The first 9 rows are patterns. Each new row is the sum of 2 different patterns, raised or lowered, with some noise. Before adding, each is slid sideways (what falls off one end comes back at the other), maybe read backwards, and multiplied by a number that may be negative. Names go in the order of the patterns.
(in the rows, 128 means zero)
Some rows, each with the names of its patterns after it:
[125 125 141 126 128 125 124 114 156 120 105 126 134 155 166 132 116 110
 125 149 128 128 101 128 125 113 129 124 151 147] -> G
[133 141 121 138 129 145 146 134 172 129 141 125 127 137  97 129 141 134
 117 131 123 136  81  96 149 114 127 115 147  91] -> F
[ 78 151 118 124 128 128 135 114 135 109 132 130 135 127  78 144 129 127
 114 109 136  97  89  91 123 143 141 139 111 139] -> E
[140 114 141 129 138 113 123 112 149 156 123 146 104 135 145 139 145 131
 136 128 127 128 131 132 128 110 111 119 148 125] -> X
[111 128 112 115 150  86  78 150 126 134 101 153 128 123 134 131 128 154
 138 120 147 144 126 131  97 128 135 132 122 123] -> D
[122 134 105 129 130 119  98 126 124  98 125 120  87 142 134 135 161 129
 130 136 135 137 143 126 125 126 136  99 132 102] -> L
[123  95 127 103 158 128 145 128 139 141 138 116 125 129 141 143 128 148
 139 101 129 133 124 116 141 139 142 125 136 168] -> K
[112 143 117 115 136 142 127 137 129 146  79 142 111 115 119 139 131  88
 121 146 124 142 116  90 131 127 113 123 121 100] -> C
[ 86 120 146 133 131 131 134 125 115 108 130 127 113  78 124 130 128 158
  88 138 132 128 169 137 122  81 152 127 145 134] -> J

New rows. What belongs after each?
[144 130 109 168 124 141 115 121 144 145 154 113 120 130 148 137 139 122
 172 155 154 120 135 152 147 137 109 113 131 124] -> G X
[ 96 112  99 103  92  89  87 119 103 110  98  77 125  71 108  83 105 119
  91 110  79  79  81 113  97  90  97 111 110  51] -> E C
[165  91 143 139 127 144 133 138 142 133 180 138 138 138 131 115 102 135
 139 127 129 138 132 134  89 128 144  94 126  98] -> F K
[143 108 150 103 138 124  98 128 144 135 140 115 124 113 119 119 151 109
 133 130 133 131 112 147 137 141 146 120 114 125] -> E K
[155 127 143 118 129 136 135 120 160 151 134 163 190 140 134 127 115 187
 137 135 155  98 154 118 175  82 133 159 140 167] -> K J
[126 105 113 134 112 111 141 118 103 136 106 103  96  94 102 109  96 128
  95 106 115 112 103 104 141 111 115 116  94 126] -> L C
[138 138 133 134 141 141 120 124 129 137 134 146 155 108 132 132 137 137
 144 133 152 134 170 129 131 120 133 141 123 135] -> F X
[114 126  83 104 126 104 111 111 154  85 119 122 116 129 112 140 148 133
 144 109 119 112 125 117 116 104 130 124 109 120] -> F E
[113 148 129 161 118 148 143 137 135 134 143 150 145 135 137 108 130 160
 107 132 131 124 138 128 150 142 159 130 111 127] -> E L
[122 133 125 120 148 123 109 120 150 119 140 108 157 168 113 149 123 142
 110 169 119 121 122 126 136 123 116 120  93 125] -> F X
[117 123 120 115 120 118  82 126  89 157 134 123 114  71 115 116 117  90
 114 118 134 102  98 115 104 102 119 101 108 113] -> X K
[169 135 122 145 161 158 131 167 145 169 132 167 157 170 178 167 203 169
 177 204 165 178 168 131 158 127 150 145 154 121] -> F L
[ 98 123 108 116 164 150 121 138 155 124 106 115 107 121  96 128 134 115
 126 134 122 117 106 151 134 151 123 131 138 148] -> L K
[47 71  4 79 41 67 82 81 57 31 23 41 51 54 36 53 59 83 18 39 66 75 61 50
 64 28 69 60 58 56] -> E C
[116 141 105 117 133 118 112 140 125 121 117 131 131 117 113 116 119 128
 118 127 114 115 118 119 108 114 117 110 119 113] -> L K
[168 182 172 153 174 165 183 167 168 151 165 167 176 147 149 180 162 158
 171 170 177 171 158 174 164 164 163 168 173 185] -> X D
[ 97 150 107 150 128 106 115  92 106 121 129 113 124 122 120 125 150 114
 141 120 130 107 117  86 120 123 149 128 122 106] -> G X
[140 142 153 157 146  88 167 179 141 179 108 176 143 149 195 157 141 109
 161 144 170 149  97 145 167 170 155 151 153 150] -> D J
[118 100  95 107  95 103 101 126 109 109  88  80  98 113  97  99 106 104
  98 107 109  85 106 116  71 108  80 125  63  70] -> D L
[147 108 143 137 170 152 130 160 140 179 158 141 143  88 131 171 132 125
 136 130 145 109 111 150 140 156 123 152 100 140] -> G F
[148 151 135 166 162 158 129 132 145 157 139 153 163 149 148 166 138 147
 170 138 145 138 133 147 125 136 138 132 125 146] -> L K
[127  80 122 122 157 124 124 115  89 147 110 126 114  60 117 125 131 124
 113 122 135 131 131 136 134 117  88 133 123 126] -> L J
[106 101 129 109  98 107 117 120 121 125  95 118 135 117 124 104 101 116
 108 135 114 119 129 106 132 111 124 128 122 111] -> G X
[162 106 101 120 112 102  91  87 110  69  87 105 137 115 125 115 108  87
 109 111  99 109 114 152 136  84 117 111 114  86] -> F K
[ 93 167 108 101 123 123 125 105 113 100 111  92 109 121 105 153  86 117
 100 127 118 119 141 130 131 122 121 118 112 107] -> G E
[ 80  64  82  55  44  77  40  82  75  86 114  56  66  95  79 110  99  81
  87 108  96 109  87  64  72 107  92  54 102  81] -> F J
[140  83 168 130 120 112 132 143 121 164 152 124 152 144 187 129 166 180
 143 155 141 149 131 130 134 160 139 172 140 116] -> F J
[149 150 165 137 159 183 185 142 159 173 157 165 162 184 134 194 166 142
 154 129 163 188 159 142 161 162 171 164 189 135] -> E C
[ 89  49 103 104  90  84  65  62  68  99 113  98  73  84  91 109  91  97
 103  90  89  80  53 101  88  87  96 100  95  79] -> G E
[116 101 108 103 150 111 117 100 109 155 104 115 117 123 116 121 127 124
 129 124 110 116 147 115 110 118 102 128 103 125] -> C J
[126 145 131 117 159 158 154 124 105 105 125 121 113 163 110 104 105 128
 113 105 131 103 133 113 121 114 119 148 108 117] -> E D
[125 124 124 107 125 157 110 139 136 127 134 128 147 138 123 127 117 115
 147 123 126 132 123 117 140 123 104 143 111  92] -> D C
[174 139 106  74 124 109 116 142 144 111 142 139 175 126 120 163 150 116
 132 109 133 160 117 108 149 164 124 136 140  90] -> C J
[106 137 143 157 143 138 133 167 124 121 167  93  90 167 147 161 116 162
 141 145 140 150 126 192 160 161 169 138 139 153] -> D K
[106 133 113 113 100  95  97 111  86 110 151 113  91 115  88 164  90 110
  67 102 103 105 148  59 106 117 111 162 117  92] -> C J
[113  89 105  99 109 104 119 128 130  95 114 124 162 132 107 121 109 141
 109 114 112  84 124 100 151  95 130  66  79 159] -> D J
[146 143 153 136 146 140 158 176 129 140 146 151 157 128 180 174 189 156
 117 134 143 149 133 176 139 159 147 148 162 138] -> E K
[127 132 145 148 147  99 133 149 140 127 130 164 132 160 124 144 133 138
 157 107 146 137 152 153 145 128 118 102 115 162] -> E K
[152 105 133 105 181 130 108  88 146 117 117 168  89 127 100 132 166 129
 131 119 150 134 127 148 112 132 126 113 123 191] -> F J
[130 160 162 173 159 160 171 162 162 151 153 160 163 155 159 148 169 176
 134 163 150 228 234 148 162 158 160 195 169 167] -> G D
[138 125  93  98 104  98 100 121 107  89  98 148  97 121 121 105  99 112
 128 101  98 109 104 118 136 119 111 119 100 116] -> G C
[111 105 126 100  84 122 122 146 143 129 111 122  87 139  78 130 108 117
 110 122  96  65 126 119 126 108  82 141 120  94] -> F E
[128 165 201 149 197 165 176 149 199 215 170 168 161 170 162 132 168 178
 153 169 152 154 165 121 141 143 147 148 154 170] -> F L
[ 84 164 180 108 127 109 152  73 132 123 117 116 125 102 110 135  95 109
 121 123 154 102 119 121 127 121 129 129 125 118] -> E D
[140 112 137 116 139 131 140 159  90  70 115  97 169 126 116 131 134 137
 134 113 108 127 140 123 102 145 136 107 123 127] -> G K
[151 126 137 147 118 116 162 161 142 143 150 135 123 151 149 125 130  95
 140 168 134 138 120 151 153 123 195 131 131 103] -> C J
[104 112  94  95 120  89  93 103 109 107 111  93  98 137 130 116  97 109
  89 120  89  99  95 100 107 117  89 109 134 122] -> G C
[130 139 145 159  95 112 160 137 153 130 123 154 145 120 146 139 123 141
 154 158 138 159 161 145 155 143 158 113 129 143] -> F C
[119 120 125 121 116  84 110 113 108 100 118 148 118 132 135 107 126 124
 126  96 145 165 117 128 113 125 118 104 120 162] -> F K
[ 69 134 113  88 113  77 133 139 170 112 139  87 110 145 123 125 119  87
  99 127 106 108 113 126 130  84 139 132 141 104] -> E J
[102  98  69  97 117 109 106  95  86 136 100  91  96  70 112  81 105  92
  60  95 113 128  87  96  99  62 136  96  78  85] -> C J
[ 74 132 129 113  95  96 124 113 102  92 114 116 122 142  94 125  73 138
 110 119 116 115 131 119 115 102 113 117 123 100] -> G E
[ 66 105 115 104  72  95 130  59 112  85  87  99 120 121  90  77 116  92
  96  95 100 100 100 108  53  80 121 102 108  98] -> G C
[120 125  89 138 124 129 157 101 140 118 152 154 141 115  84 136 130 165
 156 114 117 152 138 130 128 122 154 114 105 129] -> E J
[ 97 125 131 143  73 123  98 103 106 125 110  79  90 120  91 120 127  66
 121  84  81 124 111 106  86 124  95 115 108 130] -> X C
[125 115 100 126 118 108 125 121 127 129 128 147 124 153 114 153 142 131
 147 106 115 135 156 146 135 139 142 136 167 119] -> G L
[153 146 141 132 132 145 149 145 132 133 121 135 120 136 147 141 149 131
 126 134 139 164 125 134 122 161 133 140 123 169] -> X K
[133 107 124 159 114 136 123 117 154 137 120 126 136 123 121 132 121 124
 132 125 134 154 126 132 103 125 147 126 120 115] -> C J
[159 127 114 144 113 139 121 101 122  95 118 115 120  97 117 107 116 138
  96  91 148 111 103 105 153 121 136  98 121 126] -> D J
[142 170 139 123 168 136 156 164 149 173 159 163 149 154 156 118 180 164
 125 195 143 153 148 176 131 123 159 150 156 151] -> F L
[143  89 122 128 118  96 147 119 136 126 109 118 113 115 130  92 134 126
 104 153 154 123 121 110 136 110 121 128 110 152] -> F D
[114 112  88 142 144 110 130  99 110 123 139 108 107 145  87 121 115 124
 134 119 110 108 104 105 127 114 118  97 118 114] -> G J
[140 116 149 104 142 122 145 153 162 137 114 122 156 146 124 127 113 172
 139 104 135 113 127 146 165 124 127 129 132 173] -> E J
[105 113 113 140 106  98  98  89 122 108  75 102  96 102 111 112  78 132
  97 118  81 138 130  88 116 123 105 121 112 114] -> X D
[100  71 106  90  95  86  84  81  95  96  93  71 104  83 132  98  97 103
 103  90 107 109  92  81 133 118  95 142  58  93] -> X L
[136 135  99 123  54 146 108 105  76 118 129 108 152  70 129 130 129 155
  80 134  80 144 105 120 135  52  75 101 115 139] -> E J
[127 112 115 120 115 113 129  99 114 105 124 103  88 128  94  94 122 108
 124 104 119 114 123  93 118 101 125 136 121 121] -> X D
[128 122 136 109 142 120 140 134 128 156  94 152 122 148 148 146 150 101
 102 114 125 115 123 116 132 150  70 130 143 137] -> E L
[126 163 115 133 147 140 133 127 125 141  99  95 149 135 127 130 151 103
 131 130 130 144 138 142 152 136 177 116 135 105] -> F K
[160 151 127 128 132 128 112 159 152 135 107 138 160 122 144 117 121 125
 139 175 160 125 124 143 146 123 134 108 159 136] -> K J
